The rows of a group lie close to one hidden flat surface of 8 dimensions, which may be shifted away from zero. Surfaces can cross.
Known rows, each followed by its group:
.23 .05 .13 -.13 -.19 -.20 -.06 .01 -.21 .04 -.21 -.10 .36 .30 => q6
.17 -.09 .04 .03 -.02 .01 -.17 .05 -.01 -.24 -.11 .34 .32 .15 => q933
-.22 -.46 -.30 -.27 .18 -.09 -.04 -.03 -.34 -.09 .04 .02 .34 .28 => q96
-.32 .24 -.04 -.54 -.44 -.02 .28 -.11 -.14 -.17 .04 -.14 .24 .21 => q96
-.19 -.48 -.22 .04 .26 -.15 .13 -.16 -.07 -.22 .36 .15 .43 .12 => q96
.27 .06 .12 .09 -.15 -.17 -.34 .05 -.08 -.38 -.08 -.23 .00 -.10 => q338
-.40 -.31 -.12 -.03 -.08 -.15 -.10 -.22 .06 -.17 -.01 .16 -.17 -.12 => q6
.02 .18 .05 -.21 -.21 .23 .00 -.12 -.12 -.40 -.03 .11 .46 .06 => q933
-.24 -.04 -.06 .13 .16 -.43 -.01 .29 .03 .01 -.03 -.08 -.28 .30 => q338
-.09 -.13 -.15 -.12 -.05 -.24 -.09 .11 -.28 -.29 .02 -.21 .09 .18 => q338
.18 .17 .04 .20 .15 .26 .00 .15 .02 .15 -.37 -.05 -.48 -.19 => q933
.06 -.14 -.05 -.08 .01 .21 .12 .11 .02 -.02 .08 -.07 -.02 .01 => q6
.22 -.04 -.04 -.05 .24 .08 -.59 -.02 .18 -.27 .00 .08 -.30 -.30 => q933
-.14 -.01 -.13 -.06 .18 .11 -.10 -.07 -.06 .07 .22 .25 .38 .14 => q653
-.05 .21 .11 .06 -.19 .02 .07 -.05 .14 .18 -.05 .01 -.21 -.15 => q338
.12 -.55 -.11 -.17 .25 .36 .13 -.03 .02 .17 .00 -.07 .01 .02 => q653
-.08 .30 .13 .22 .25 -.03 -.05 .02 .22 .22 -.09 .24 -.20 .05 => q338
-.09 -.45 -.11 -.23 -.09 .09 .28 -.01 -.05 .13 .16 -.20 .05 .09 => q653
-.14 -.30 -.06 .19 -.06 -.09 .10 .13 .16 -.33 -.04 .36 -.20 -.15 => q933
.04 .13 .00 .08 -.02 -.15 .07 -.11 .02 -.07 .26 -.09 .10 -.15 => q653
-.14 .20 -.10 .08 .15 -.48 .30 .04 -.06 .29 .01 .11 .04 .22 => q96
.30 -.10 .21 .27 -.15 -.01 .21 .18 .02 .05 -.27 .01 -.05 .02 => q933
.14 -.29 -.10 .16 .25 .05 -.22 -.01 -.13 -.15 -.04 -.08 -.03 -.14 => q6
-.08 .02 .12 -.24 -.44 .32 .02 -.33 .05 -.52 .19 -.15 .32 -.29 => q338
.13 -.15 .17 -.06 -.34 -.06 .26 .08 -.15 .34 -.10 -.43 .24 .34 => q338
.05 -.12 .03 .11 -.27 -.04 .40 .17 -.26 -.23 -.24 .10 .30 .18 => q933
-.04 -.19 .10 .11 -.24 -.04 -.20 -.10 .05 -.11 .21 -.08 .17 -.05 => q653
.06 -.18 .09 -.25 -.19 .18 -.11 .11 -.06 .35 -.13 .01 .34 .41 => q933
-.39 -.08 .00 .12 -.37 -.28 .06 -.02 .13 .16 .23 -.06 -.20 -.06 => q653
-.21 -.55 -.19 -.02 -.06 -.19 -.02 -.10 -.25 -.07 -.02 -.21 .00 .04 => q6
-.30 -.33 -.11 -.35 -.06 .35 -.07 -.20 .08 .02 .03 .06 -.04 -.05 => q96
.15 -.13 .10 .15 .34 .10 -.07 .00 .04 .03 -.09 -.02 .21 .23 => q338
.03 .03 -.22 .09 .46 .07 -.10 -.01 .03 .13 .15 .27 -.03 -.10 => q653
-.27 -.31 -.20 .11 -.06 -.29 -.17 .16 -.12 .25 .16 -.03 -.12 .12 => q653
.09 .27 .16 .09 .07 .28 .05 -.26 .10 .06 -.02 .14 .16 -.15 => q338
-.07 -.53 .20 .52 .10 .23 -.07 -.45 .14 .26 .06 -.10 .04 -.17 => q6
-.25 .60 .13 .08 .08 .11 .14 -.16 .12 .40 .00 .47 .27 .22 => q6
-.55 .30 -.19 -.09 .14 .19 .22 -.03 .14 .19 .19 .46 -.07 .05 => q6
.12 .19 .11 .02 .03 -.04 -.09 .15 .02 .41 -.29 .23 .00 .30 => q933
-.05 -.49 .12 .20 -.08 -.09 -.13 -.16 .09 .13 -.14 -.06 -.14 -.06 => q6
-.15 -.01 -.08 -.08 -.02 -.14 .00 .24 .05 -.38 .09 .01 -.17 .08 => q96
-.10 -.07 .22 -.09 -.22 .22 .00 -.18 .30 -.10 -.27 .07 -.30 -.10 => q653
-.16 -.13 -.46 -.17 .36 -.34 .01 -.21 -.38 .09 -.02 .05 .07 -.05 => q96
-.07 -.04 -.06 -.39 -.20 .07 -.04 .05 -.12 .17 -.30 -.27 -.36 .01 => q96
-.18 .18 -.21 .03 .09 -.29 .27 .06 -.17 .12 .02 -.07 -.23 -.07 => q6
-.05 .28 -.16 -.33 .10 -.03 -.19 -.29 -.29 -.30 -.08 .09 .30 .01 => q96
.03 -.47 .04 .06 -.28 .19 .27 .14 -.01 -.08 -.15 -.09 -.03 .02 => q933
-.18 .01 -.19 .25 .06 -.36 -.34 .04 -.04 -.14 .18 .07 -.27 -.23 => q653
-.02 -.26 -.33 -.09 .26 -.35 .05 -.14 -.32 -.10 .02 -.15 .04 -.06 => q96
.05 -.38 -.08 -.08 -.01 .10 -.08 .01 -.20 -.20 .00 -.26 .12 .04 => q338

New rows, each followed by its group:
-.02 .19 .05 .21 -.09 -.04 .09 -.04 .16 .24 -.08 -.05 -.58 -.38 => q338
-.12 .29 -.13 .14 .23 -.26 -.11 .02 .01 -.26 -.02 .09 -.36 -.21 => q338
-.16 -.01 .00 -.26 -.20 .18 .04 -.17 -.18 -.27 .10 -.05 .48 .11 => q338
-.13 -.12 .07 -.05 -.12 .09 -.27 .01 -.08 .21 .00 .19 .45 .41 => q653
-.14 .14 .10 .04 -.13 .08 .34 -.16 .11 .12 .14 -.02 .04 -.08 => q6
.24 -.04 .14 .14 .18 .07 -.30 .08 .11 .07 -.19 .17 -.08 .00 => q6
-.04 -.28 .04 .04 -.20 -.41 -.17 -.13 -.05 -.14 -.21 -.06 -.21 -.09 => q6
-.08 -.66 -.07 -.01 .04 .27 .15 .01 .12 .32 .24 -.08 -.03 .02 => q653
.11 -.15 -.14 .06 .27 .15 -.15 -.13 -.01 -.22 .38 .08 .33 -.19 => q653
-.13 -.24 -.16 .10 .14 -.13 .12 .14 -.06 .25 -.09 -.15 -.43 -.02 => q338
-.36 .02 .08 -.21 -.28 .31 .28 -.20 .21 -.09 .26 .16 .21 -.01 => q6
-.09 -.14 .03 -.28 -.27 -.09 .08 .24 .13 .19 -.17 .11 -.18 .28 => q6
.17 .05 -.08 .17 .14 -.39 .24 .11 -.07 .39 .00 -.20 -.30 -.11 => q653
.32 .25 .29 .20 .20 .31 -.12 -.33 .19 -.31 .01 .03 .23 -.26 => q338
-.06 .13 .03 -.04 -.06 -.41 -.07 .16 -.17 -.24 -.01 -.21 .24 .41 => q338
.05 .23 -.09 .00 .09 -.21 .34 -.12 -.21 -.12 -.03 -.27 -.03 -.19 => q338
-.44 -.34 -.05 .35 .21 .13 -.13 -.37 .10 .21 .03 .24 -.01 -.13 => q6
.08 -.47 .07 .03 -.16 .09 .18 -.02 .10 .27 .20 -.27 .07 -.02 => q653
-.31 .09 .10 .14 -.15 -.06 .15 -.41 .12 -.12 .14 .07 .04 -.26 => q6
-.19 -.07 .18 .08 -.08 -.10 .35 -.03 .26 -.09 .18 -.20 -.07 .16 => q338
.05 -.09 -.23 -.13 -.13 .02 -.15 -.05 -.36 -.25 -.05 -.20 .00 -.26 => q338
.01 -.05 -.17 -.16 .02 .00 -.10 .11 -.22 -.23 -.14 -.07 -.06 -.03 => q933
.00 .11 .01 .09 .19 -.04 -.49 .11 -.02 -.26 -.06 .20 .16 .26 => q338
.04 .15 -.16 -.14 .09 -.27 -.19 .13 -.11 -.05 -.08 .07 -.19 -.04 => q933
-.30 .29 .08 .13 -.37 -.36 .14 -.11 .15 .04 .31 -.03 -.08 -.16 => q653
.19 .37 .16 .05 .15 .35 -.14 -.29 .06 -.07 -.06 .22 .30 -.14 => q338
-.33 -.18 .02 -.04 -.17 .11 .04 -.38 .06 -.26 .17 .04 .22 -.13 => q6
-.27 .31 .07 -.08 -.15 -.10 -.07 -.09 .08 -.01 -.19 .27 -.05 .09 => q653
-.15 -.24 .06 .34 .06 -.04 -.06 -.30 .20 -.02 .01 .03 -.30 -.37 => q6
-.33 -.41 -.05 .07 -.05 .11 -.06 -.36 .05 -.25 .15 .02 .05 -.21 => q6
.21 -.02 .30 .12 -.10 .22 -.05 .02 .49 .06 -.05 .12 -.30 -.20 => q6
.06 .03 -.07 -.25 -.10 .02 .09 .20 -.07 -.15 .01 -.02 .03 .10 => q6
.23 .06 .21 .05 -.13 .33 .27 -.18 -.03 .66 -.19 -.10 .19 .05 => q338
.11 -.19 -.10 -.06 .05 -.02 -.25 .12 -.02 -.53 -.06 -.23 -.32 -.23 => q96
-.01 .15 .16 -.26 -.24 -.11 -.07 -.05 -.12 -.02 -.55 .01 -.01 .26 => q653
.00 .12 .17 .11 -.40 -.36 .01 -.03 -.08 .15 .09 -.23 .19 .12 => q653
-.13 -.01 -.06 -.14 .11 .14 -.01 -.44 .14 -.31 .18 .08 .05 -.38 => q96
.18 -.11 .28 .09 .10 .27 -.06 -.14 .17 -.23 .04 -.10 .44 .19 => q338
-.30 .09 -.08 .28 .39 .17 -.16 -.21 .06 .14 .05 .41 .02 -.08 => q6
-.30 -.26 -.32 .02 .09 -.29 -.07 -.15 -.26 -.27 .01 -.06 -.07 -.12 => q6
-.04 .09 .09 .22 .14 -.10 .09 -.01 .21 .00 .01 -.05 -.25 -.06 => q338
-.37 -.11 .09 .06 -.30 -.04 .38 -.45 .20 -.25 .28 -.15 -.08 -.38 => q6
-.10 -.02 .02 .00 -.09 -.28 .55 .03 -.06 .16 .04 -.35 -.10 .14 => q338
-.28 -.25 -.28 -.18 .02 -.28 -.23 -.01 -.25 -.25 -.09 .14 -.02 .07 => q6
-.31 -.31 -.05 .27 .14 -.02 -.06 -.30 -.07 .20 .00 .08 .07 -.02 => q6
.08 -.21 .11 -.14 -.09 .20 -.18 .09 .07 .26 -.14 .10 .20 .30 => q933
-.04 .12 .19 -.10 -.36 .16 -.07 -.07 .04 .15 -.03 .03 .20 .10 => q338
.23 -.02 .22 .05 -.20 -.21 .02 .13 .12 .32 -.12 .01 -.01 .18 => q933
.27 .11 .18 .32 .00 .04 -.03 -.02 .21 .22 -.17 -.13 -.50 -.40 => q338
.00 -.06 -.13 -.08 -.24 .26 -.25 -.05 -.12 .17 -.14 .04 -.25 -.37 => q338
.13 -.16 .09 -.04 -.33 -.08 .09 .04 -.17 .06 -.06 -.39 .08 .07 => q338
.07 .16 .40 .06 -.15 .23 -.16 -.17 .30 -.39 .14 .04 .41 .13 => q338
.12 -.30 .13 .13 -.14 .03 -.43 .22 .06 .16 -.17 -.08 -.24 .09 => q338
-.05 .12 .13 .07 -.24 .07 .25 -.15 .20 .08 .05 -.16 -.33 -.38 => q338
.00 -.05 -.08 -.01 -.01 .37 .32 -.37 .04 -.11 .09 -.11 -.12 -.54 => q338
.01 -.06 -.14 .11 .14 -.01 -.02 -.16 -.22 -.24 .08 -.11 .17 -.11 => q6
-.30 .14 -.21 -.13 -.24 -.13 .06 .00 -.12 .07 -.03 .05 -.30 -.20 => q338
-.27 -.24 -.09 .00 -.05 -.19 .07 -.12 -.24 .18 -.06 -.03 .16 .18 => q6
-.06 .06 .34 .09 -.35 -.07 .07 -.47 .16 -.10 .01 .00 .33 -.06 => q6
.27 -.03 .31 -.12 -.09 .27 .25 -.13 .14 .38 -.24 -.06 .22 .21 => q653
.18 -.40 .06 -.02 -.21 -.24 -.11 .06 .01 -.46 .08 .24 .44 .13 => q933
-.14 -.22 -.28 .00 .26 -.05 -.27 -.07 -.33 -.15 -.07 .13 .20 .09 => q6
.04 -.20 -.03 -.44 -.23 .24 -.12 -.25 -.14 -.40 -.09 -.32 .11 -.18 => q96
.13 .36 .12 .08 -.06 -.06 .36 .07 .20 .10 .06 -.08 -.31 -.21 => q6
.12 .42 .12 .10 .00 -.28 -.30 .14 -.08 -.02 -.18 .08 .14 .26 => q338
-.04 .00 .09 -.18 -.37 .24 -.05 -.18 .03 -.25 .07 -.08 .17 -.16 => q338
-.14 .00 .11 -.03 -.19 -.12 .48 -.11 .10 -.19 .18 -.38 -.06 -.06 => q338
.42 -.11 .29 .07 -.13 -.25 -.14 .16 .13 .35 -.16 .10 .19 .28 => q933
-.08 -.01 .14 -.17 -.05 .23 .39 -.15 .28 .28 -.08 .08 -.13 .02 => q653
.06 .07 .30 -.08 -.35 -.22 .06 -.03 .03 .32 -.25 .02 .23 .35 => q6
-.09 -.05 .00 .04 -.08 -.12 -.09 -.31 -.05 -.44 .03 -.03 .07 -.24 => q6
.39 -.14 .06 .14 .04 -.07 -.06 -.03 -.08 -.01 .17 -.27 .27 -.06 => q653
.02 .26 .09 .27 .01 -.18 .33 -.18 .06 .02 .07 -.17 -.24 -.32 => q6
.16 .12 .13 .23 -.04 -.07 .03 .11 .03 -.22 -.21 .52 .33 .13 => q933
-.38 .21 -.08 -.13 -.16 -.21 .46 -.08 .04 .29 .18 .07 -.01 .06 => q653
-.16 -.02 -.12 -.17 .18 .02 .20 -.06 .13 .03 -.25 .13 -.50 -.14 => q653
.03 .13 -.28 .00 .53 .20 -.27 .20 -.21 -.01 -.10 .36 .12 .16 => q6
-.24 -.06 -.12 -.13 -.09 -.25 -.13 -.18 -.11 -.32 -.03 .11 .07 -.01 => q6
.16 .21 .12 -.25 -.05 -.04 -.02 -.11 -.13 -.10 -.46 -.04 .11 .19 => q653
